The rows come from 6 hidden closed curves, with some noise, and rows from the same curve form a group. Each curve winds through 8 dimensions. The rows are also pushed far along 5 directions, which tell nothing about the answers.
In the rows, 128 means zero.
Some rows, each with its group after it:
[157 136 124 155 117 124 149 104 144 129 133 140 115 142 171 121 143]
timuv
[ 86 168 103  95 100 167 160 144 117 160 119 128 158 164 153  49 112]
timuv
[135 100 101 109 133 146 132 116 107 159 110 116 138 158 137 119 146]
semid
[104 153 119  91 145 114 161 123 169 109 132 160 140 101  75 138 143]
timuv
[ 94 105 124 119 135 162 116 122 106 128 104  72 145 141 142  90 129]
timuv
[107 131 144 126 124 132 119 119 104 127 101 141 123 123 118  91 116]
semid
[ 95 143  90  83 160 136 158  85 228 135 204 143 137 110  62 149 157]
duna
[168  97 109 157 127 124 134  95  89 155  71 115 129 167 179  83 137]
pirip
[133 156 110 139 101 181 167  41 182 130 186 122 134 204 157 131 205]
Zato
[ 94 159 112  77  88 158 114 151 138 102 148 149 117 149 166  55 120]
nebek
[135  84 125 144 156 150  84 122 141 128 144 100 113 130 102 181 144]
nebek
[124  92 135 139 114 141  85 119 107 147 112  91 118 157 163 129 131]
nebek
[ 65 172 113 102 130 167 121 162 155 107 166 120 130 134 106  92 128]
semid
[192 111 121 157 123 141 146  70 128 154 117 105 121 155 171 157 151]
semid
[113 125 134 129 151  77 160 130 131 147  94 147 145  84 102 115 113]
Zato
[138 107 134 127 152 114  84  92 193 103 165  67 135 128  90 205 148]
timuv
[113 157 143 127 126  92 113 149 157 121 182 157 117 112  80 189 123]
pirip
[127 121 144 133 170 117  72 145 176 111 169 104 120  89  68 144 129]
duna
[140 125 114 145 144  89 122 130 119 136 131 132 107  78 110 140 130]
Zato
[160 100 154 155 137 126  68 167 126 109 145 130  91  88 128 152 114]
timuv
[112 185  60 103 108 124 205  91 155 154 127 166 141 172 144  88 140]
nebek
[136 136 151 127 137 134  93 151 165 115 151 130 127 138  89 176 131]
timuv
[ 87 146  87  45 124 152 151 153 157 125 107 120 167 121 110  85 104]
pirip
[103 104 135 105 122 180 102 113 126 136 148 115 119 166 148  95 144]
duna
[160 129 140 128  98 149 108 130 117 119 111 109 125 144 182  99 121]
duna
[129 144 178 172 110  77 109  93 160 125 163 148  99  99 118 176 157]
semid
[132 179 141 151 107  88 152  95 155 122 172 152 131 138 118 134 166]
Zato
[117 203 162 100  77  97 166 161 140 152 152 211 142 131 120 114 152]
timuv
[144 145 127 138 133  46 181 141 105 130  92 176 134  75 130 114  95]
semid
[145 109 126 109  97 126 149 112  89 122 106 141 127 162 200  93 143]
Zato
[125 135 101 146 157  90 156  87 162 134 128 133 127 125  99 149 128]
timuv
[127  87 141 132 124 150  53 135 137 116 116  90 119 128 143  97 121]
pirip
[123  61 135 149 162 133  89 168  72 119  60 103 113 112 156  86  80]
Zato
[153 135 138 168 143  89 119 160  93 142 101 147 117  95 103 138 113]
duna
[ 99 111 107 108 141 112 159 115  98 148  97 113 147 115 120 114 144]
pirip
[153 102 179 167  98 119  80 108 125 133  98 130 116 157 165 125 124]
pirip
[166 111 159 175 163  62 139 120 156 152 140 159 133  77  66 200 142]
duna
[123 157 118 112 122 124 149 160 104 118 109 144 140 164 135 121 117]
timuv
[143  95 145 140 131 145  65 106 195 110 160  57 128 141 139 177 134]
pirip
[136 122 161 140 127 113 112 106 209 109 173 137 132 134 118 162 142]
nebek
[156 102 125 170 136 120 122 102  59 140  69 114 120 170 157 103 134]
nebek
[100 114 109 116 140 109 151 166  69 118  78 140 135 104 130 101  69]
duna
[119 206 130 120  78 108 178  98 198 177 195 165 149 158 131 138 179]
timuv
[ 87 170 103 102  98 133 155 137 102 142 123 151 138 153 139  76 100]
semid
[137 157 173 144  78 146  64 209  95 114 132 188  85 158 179  79  84]
Zato
[138 143 163 109 112 155 101 168 115 123 124 149 128 137 124 106 120]
pirip
[132 132 127  99 126 122 138 150 130 114 120 171 124  85 116 101 101]
pirip
[129 110 128 143 130 164 121 110  99 123 115 122 110 143 144 109 154]
nebek
[183 109 145 159 115 124 154 106  88 152  89 126 136 155 189 113 129]
semid
[139 141 118 118 118 131 179 105 115 145 119 156 135 155 130 159 168]
timuv
[109 151 148 110 147 138  98 140 231 110 219 146 129 112  64 154 146]
duna
[130  87 131 174 145 150 117  94 114 131 110  95 107 148 159 135 155]
pirip
[135 108 130 134 138 136 125  93 161 131  97 123 133 117 117 123 134]
pirip
[102 111 124 112 122 155 152 134  68 161  59 104 157 153 164  60 106]
Zato
[154 166 155 167  76  91 144 110 146 131 153 167 111 140 184 135 115]
semid
[111 160  65  63 109 165 175  97 173 126 166 102 147 143 146 116 167]
duna
[146  92 153 158 153  48 109 129 104 144 102 131 124  85  90 181 122]
nebek
[ 78 171  95  44 127 152 132 163 184 105 170 104 171 122  84 109 107]
Zato
[146 145  94 123 103 129 160  68 165 155 136 150 127 191 166 109 162]
semid
[129  92 133 116 146 151 129 133 106 134 103 107 131  84 119 131 134]
semid
[119 101  67  89 171 162 163  92 154 134 122  86 150  79  81 140 131]
timuv
[125  74 149 118 144 146  70 150 113 120 108  96 118 104 122 127 129]
semid
[139 121 103 139 131 128 173 105 122 167 118 149 132 123 115 162 145]
duna
[161 125 165 146 152  76 122 145  97 124  94 148 139  78  67 152 123]
nebek
[142 120 114 167 127 122 128 124 112 148 117 118 104 132 157 153 122]
nebek
[ 93 122 116  93 149 118 113 190  89 105 103 104 145  96 107  92  84]
duna
[148 113 136 143 129 191  97  90 183 124 166  74 132 150 141 142 136]
semid
[109 146 101  97 134 119 177 136  95 116 103 138 145 133 114 130 135]
timuv
[129 162 130  81 125 133 117 154 181 113 161 130 149 106  94 121 129]
pirip
[ 54 165 118  82 139 145 128 200 154 115 153 131 148  89  71 118 100]
nebek
[161 146 140 159 111 109  93 109 177 128 182 135 103 140 128 185 129]
semid
[132 146  99 112 145  75 145 145 123 135 131 152 124  58  84 128 123]
Zato
[163 152 129 153 101 123 138 102 138 128 156 131 116 164 176 134 164]
nebek
[112 120  84  88 143 177 154 132 133 129 122  89 143  93 123 117 118]
semid
[199  99 165 183 122  93  92 102 144 109 136 132  97 130 169 162 133]
nebek
[137  99  94 144 147 113 155  82 126 160 132 107 126 141 122 191 155]
pirip
[129 112 130 112 128 156  69 171 107 110 111  83 125  99 123 118  93]
duna
[ 87  92  95  70 147 195 127 104 153 127 136  60 156 124 111 123 152]
Zato
[129 120 143 146 117 119 166 102  90 143  88 153 136 154 162  86 147]
Zato
[126  87 108 161 164 182 129  87 165 147 140  88 128 126 105 163 161]
duna
[124 105 128 143 144 145 163  95 122 155 107 112 136 104 117 150 160]
nebek
[132 191 194 126 112 117  56 203 183  71 202 159 115  95  66 156 119]
nebek
[139 133 108 118 132 113 143 109 147 163 143 121 141 117 107 149 156]
Zato
[109 130  76 108 117 157 160  86 155 155 130  89 147 195 162 140 152]
pirip
[161 147 108 123  98  78 168  75 151 146 157 142 128 141 167 139 178]
Zato
[171  82 120 159 173  50 127 123 100 113 105 130 102  51 107 173 118]
timuv
[114 120 163  94 121 118  74 170 146  73 158 132 118  86 112 124 119]
Zato
[123 170 139 143  97 119 139 116 155 155 154 137 137 153 147 111 130]
timuv
[153 152 145 146 121 102 113 154 130 115 160 174  97 142 140 134 124]
duna
[103 171 112  99 111 116 127 110 165 134 163 113 143 142 108 127 140]
semid
[196 118 163 172 127 120 126 107 118 126 119 131 127 144 143 154 152]
nebek
[125  84 120 116 131 185  99  95 180 101 166  80 124 171 159 149 162]
Zato
[143 128 138 105 151 104 146 139 178 114 138 156 146  57  71 150 110]
duna
[ 98 170 111  62 102 162 114 164 162  93 168 116 135 121 131  99 124]
duna
[ 94 112  90  71 151 183 128  99 175 137 167  65 158 118  82 147 158]
pirip
[143 160 119 146 109  97 146 103 147 129 170 144 122 161 155 129 130]
pirip

New rows, each followed by its group:
[ 94 166 125 124 116 157 119 131 160 144 152 124 133 131 106 104 146]
duna
[109 158  70  69 143 152 156 143 150 127 135 118 140 105  96 118 125]
semid
[149 115 145 125 119 129 117 129 127 113 147 131 120 116 146 133 111]
pirip
[157 120 120 148 137  84 187  93 147 156 144 158 139 135 126 180 156]
duna
[131 119 166 160 145 123  92 160 123 138 116 134 127  95  89 129 115]
duna
[155 106 157 148 144 129  97 153 112 123 105 128 123 140 114 165 118]
timuv
[170 154 152 147 116 100 118  84 225 133 186 139 127 116 112 169 156]
duna
[188 111 137 157 124 114 142  85 130 151 100 131 130 134 161 122 132]
duna
[147 140  85 148 146 122 182  86 137 150 119 131 133 167 132 152 137]
pirip
[146 119 185 151 121 131  84 155 139 112 163 167 104 155 144 128 123]
duna
[ 63 170  76  53 129 146 176 110 139 141 121 114 159 120  98  76 152]
semid
[118  91 154 124 158 104 128 143 129  99 121 124 139  73  98 148 111]
duna
[154 107  95 123 179 101 170 101 121 111 109 138 132  53  71 142 132]
Zato
[ 98 148  64  78 132 138 163 128 134 155 139 160 127 133 103 114 133]
timuv
[163 120 165 175 119 126 129 125 109 132 118 149 125 143 159 115 104]
semid
[126 129 125 107 133 123 123 181  68 102  90 118 139 124 128 116  84]
timuv
[110 107 128 136 165 128 125 134 136 111  94 115 127  98  98 141 110]
pirip
[120 142  74 116 128 133 173  94 130 139 143 114 142 165 154 100 127]
pirip
[136 167 100 113 116  99 197 111 121 147 105 157 146 113 136  96 142]
duna
[102 108 122 115 157 153 144 119 116 133  67 117 146 112  97 100 122]
pirip
[174  87 160 176 115 141  37 108 159 117 150  89  88 182 183 160 154]
semid
[144 145 168 170 129  68 109 153 110 113 136 171 110 119 107 157  83]
pirip
[158 119 154 161 118  72 135 123 111 157 102 140 141 122 134 151 111]
duna
[165 145 122 143 142  86 201 104 153 149 127 197 134  96 102 150 145]
duna
[106 167 125 133 102  91 147 128 132 123 147 157 117 130 141 131 118]
duna
[100 168 152  73  99 171 112 177 132 119 142 163 139 129 111  77 109]
semid
[188 130 130 146 127 114 183 100  98 146  92 153 146 145 145 128 151]
nebek
[ 99 111 119  99 156 150  83 167 131  73 131  94 120  68  91 115  82]
timuv
[122 123 126 130 143  99 165  85 133 142 147 125 138 104 101 159 157]
pirip
[135 168 121 125 119 105 131 138 139 127 156 181 107 122  97 149 143]
nebek
[130 125  81 111 138 130 125 115 174 136 163 103 119 121 120 171 154]
semid
[146 112 147 136 141 113 136 153  66 135  85 157 138 131 108 127 125]
nebek
[145 156 163 142  77 111 103 157  84 102 139 177  89 159 175 134 115]
timuv
[139 131 121 142 103 153  99 119 152 131 152 145 100 187 169 122 133]
semid
[ 87 105 112 108 150 165 110  99 190 127 160  93 139 124  97 130 119]
duna
[146 115  87 116 154  98 174  78 166 163 115 106 162  87  88 158 131]
duna
[143 131 186 181 134  95  64 173 132 128 135 163  98 111 103 148  86]
timuv
[ 85 129  59  53 152 171 168 111 171 116 173 101 146 128 108 124 158]
duna
[122  88 101 132 145 156 127 104 103 133 116 104 105 108 141 122 147]
Zato
[165 140 116 125 118 121 142 133 132 141 134 154 124 133 133 152 130]
nebek
[189 162 168 181 124  30 154  95 171 144 147 182 121  78  99 182 159]
duna
[ 89 138 150 110 129 135 116 140 146 106 136 103 144 104 105 126 105]
Zato
[143 123 120 148 132 102 143  78 175 117 168  99 123 120 138 186 167]
duna
[153 100 133 163 138 157 142  89  90 115 104 118 127 156 148 114 145]
Zato
[122 143 170 149  98 145 126 141 123 139 141 153 117 138 146 140 146]
nebek
[106 177 123 122  95 113 182 124 115 140 131 186 123 156 156  96 148]
pirip
[114  85 142 111 177 131  86 148 131 114 135  97 133  96  86 118 120]
duna
[121 161 176 129 109 114 110 176 139 112 149 154 128 118 120 132 139]
timuv
[137 105 125 159 139  88 141 147  32 159  70 147 112 116 142 113 117]
Zato
[125 138 138 130  77 146 135 115 137 150 152 169 109 164 179 122 159]
semid
[108  78  69 113 201 117 125 128 109 125  82  76 139 107  79 134  97]
timuv
[129 129 163 142 138 116  80 183 134  82 132 137 108  84 119 112  91]
timuv
[127 121 151 156 125 111 149 115 106 128  89 157 117 131 146 128 118]
pirip
[140  87 100 112 145 138 138  92 151 141  93  79 150 128 135 140 133]
pirip
[117 151  96 103 129 104 158 128 118 127 104 152 138 168 127 117 113]
timuv
[127 107 101 119 135 179 130 104 135 156 137 106 130 149 126 134 163]
Zato
[134 150 132 139 135 118 109 167 129 119 149 149 104  90  93 163 121]
nebek
[149  85 148 155 140 120 141  91 141 118 131 114 128 117 145 165 147]
duna
[161 125 137 157 109 117  96 134 125 122 121 118 111 134 159 142  93]
duna
[118 156 120 148  89 118 155 114  87 144 108 151 114 166 185  92 127]
duna
[119  77  81  98 197 128 169 117  79 120  47  97 154 102  77 141 114]
timuv
[115 148 182 158  99 154  50 120 148 115 172  92 114 192 148 122 149]
semid
[164 115 137 153 130  76 115 127 108 139  89 147 124 115 132 108 122]
pirip
[123 120 145 149 132 132 110  87 116 133 112 107 122 144 125 114 139]
semid
[ 80 138 139  77 121 148  96 144 178  91 176  87 147 115 103 136 126]
Zato
[ 82 149  51  78 114 172 252  44 122 180 106 139 167 183 152  83 165]
pirip
[134 153 142 130  98 143 161 110 110 117 124 152 132 164 161 114 123]
Zato
[122  94 116 125 162 175 112 142 102 101 112  91 139 139 107 127 108]
Zato
[148  87 133 140 160 113 155 105  93 123  64 137 127 115 123 136 136]
timuv
[113 125  83 118 127 157 184  30 168 165 137 117 137 147 130 128 184]
semid
[141  88 142 154 145 101 115 120  49 128  42 113 126 117 143  83  78]
semid
[139 116 140 162 130 105 103 110 122 141 139 120 118 138 120 158 124]
semid
[128  73 159 138 144 112  98 160  72  97  71 126 118 107 157  81  99]
Zato
[127 103 130 140 158 135 157  99 104 142  68 129 139 115 105 119 129]
pirip
[131 158 159 160 119 131 111 134 136 122 149 148 124 176 135 103 122]
semid
[148 119 107 143 128 106 142 111 126 139 128 111 118 102 146 163 120]
semid
[116 136 152 154 119  95  88 148  90 120 125 151  89 119 133 120  98]
duna
[108 150 152 123 113 111  83 202 112 103 139 153 112 135 134 108  90]
Zato
[145 130 127 141 147  64 125 118 113 131 141 159  96  98 107 152 129]
duna
[118 126 124 123 139 155 135 133  98 122 117 138 129 137 109 109 148]
nebek
[145 125 133 141 131  56 158 130 107 148  77 157 135 119 126 160 120]
pirip
[ 88 127  48  99 140 199 166  85 140 145 139  74 150 195 143 108 130]
pirip
[ 86 104 104 110 169 144 117 130 128 138 121 109 130  89  66 134 118]
timuv
[153 154 206 147  83  75 100 131 151 130 186 205  97 136 135 167 148]
duna
[114 159 101 109 156 117 164 115 127 136 117 140 142 123  80 109 136]
semid
[142 133 121 124 121 137 154  83 154 143 176 136 125 137 127 167 161]
pirip
[113 150 103  98  83 137 148 106 124 154 128 147 115 141 174  96 147]
nebek
[120 116  88 108 148 134 154  83 154 137 166 127 114 126 113 162 164]
duna
[ 85 107  86 104 129 224  72 157 143 110 152  76 111 154 146 104 102]
semid
[146 115 108 134 150  86 151 121 101 148  87 132 136 103 120 105 147]
pirip
[ 94 153 130 127  88 149 100 124 151 127 174 102 118 160 161 126 139]
semid
[134 105 116 132 137 135 102 140 117 125 106 140 112 142 136 106 105]
semid
[139  87 153 142 141 122 109  91 126 143 141 127 112 132 130 145 151]
duna
[115 170 153 100  97  81  90 215 105  82 140 197  99 100 132  91  80]
timuv
[124  85 123 158 122 180  93  76 135 125 113  80 111 174 183  95 128]
semid
[152 113 124 150 170  78 164 152  87 145  69 159 136  52  90 115  79]
timuv
[109 116 155 151 125 144  79  87 182 121 168  66 127 141 128 150 153]
timuv
[130  90 121 149 131 134 108 119 103 127 129 120 100 123 156 123 133]
pirip
[132 126 162 101  86 183  49 149 179 106 169  99 123 159 161 115 129]
pirip
[135 110  96 100 153 119 144 134 147 120 126 125 142 123 114 135 122]
Zato
[125 137 147 132 121 120 138 138 126 131 129 128 137 129 133 131 154]
timuv
[139 144 146 149 120 100 140 146 114 127  90 167 119 143 144 131 111]
pirip
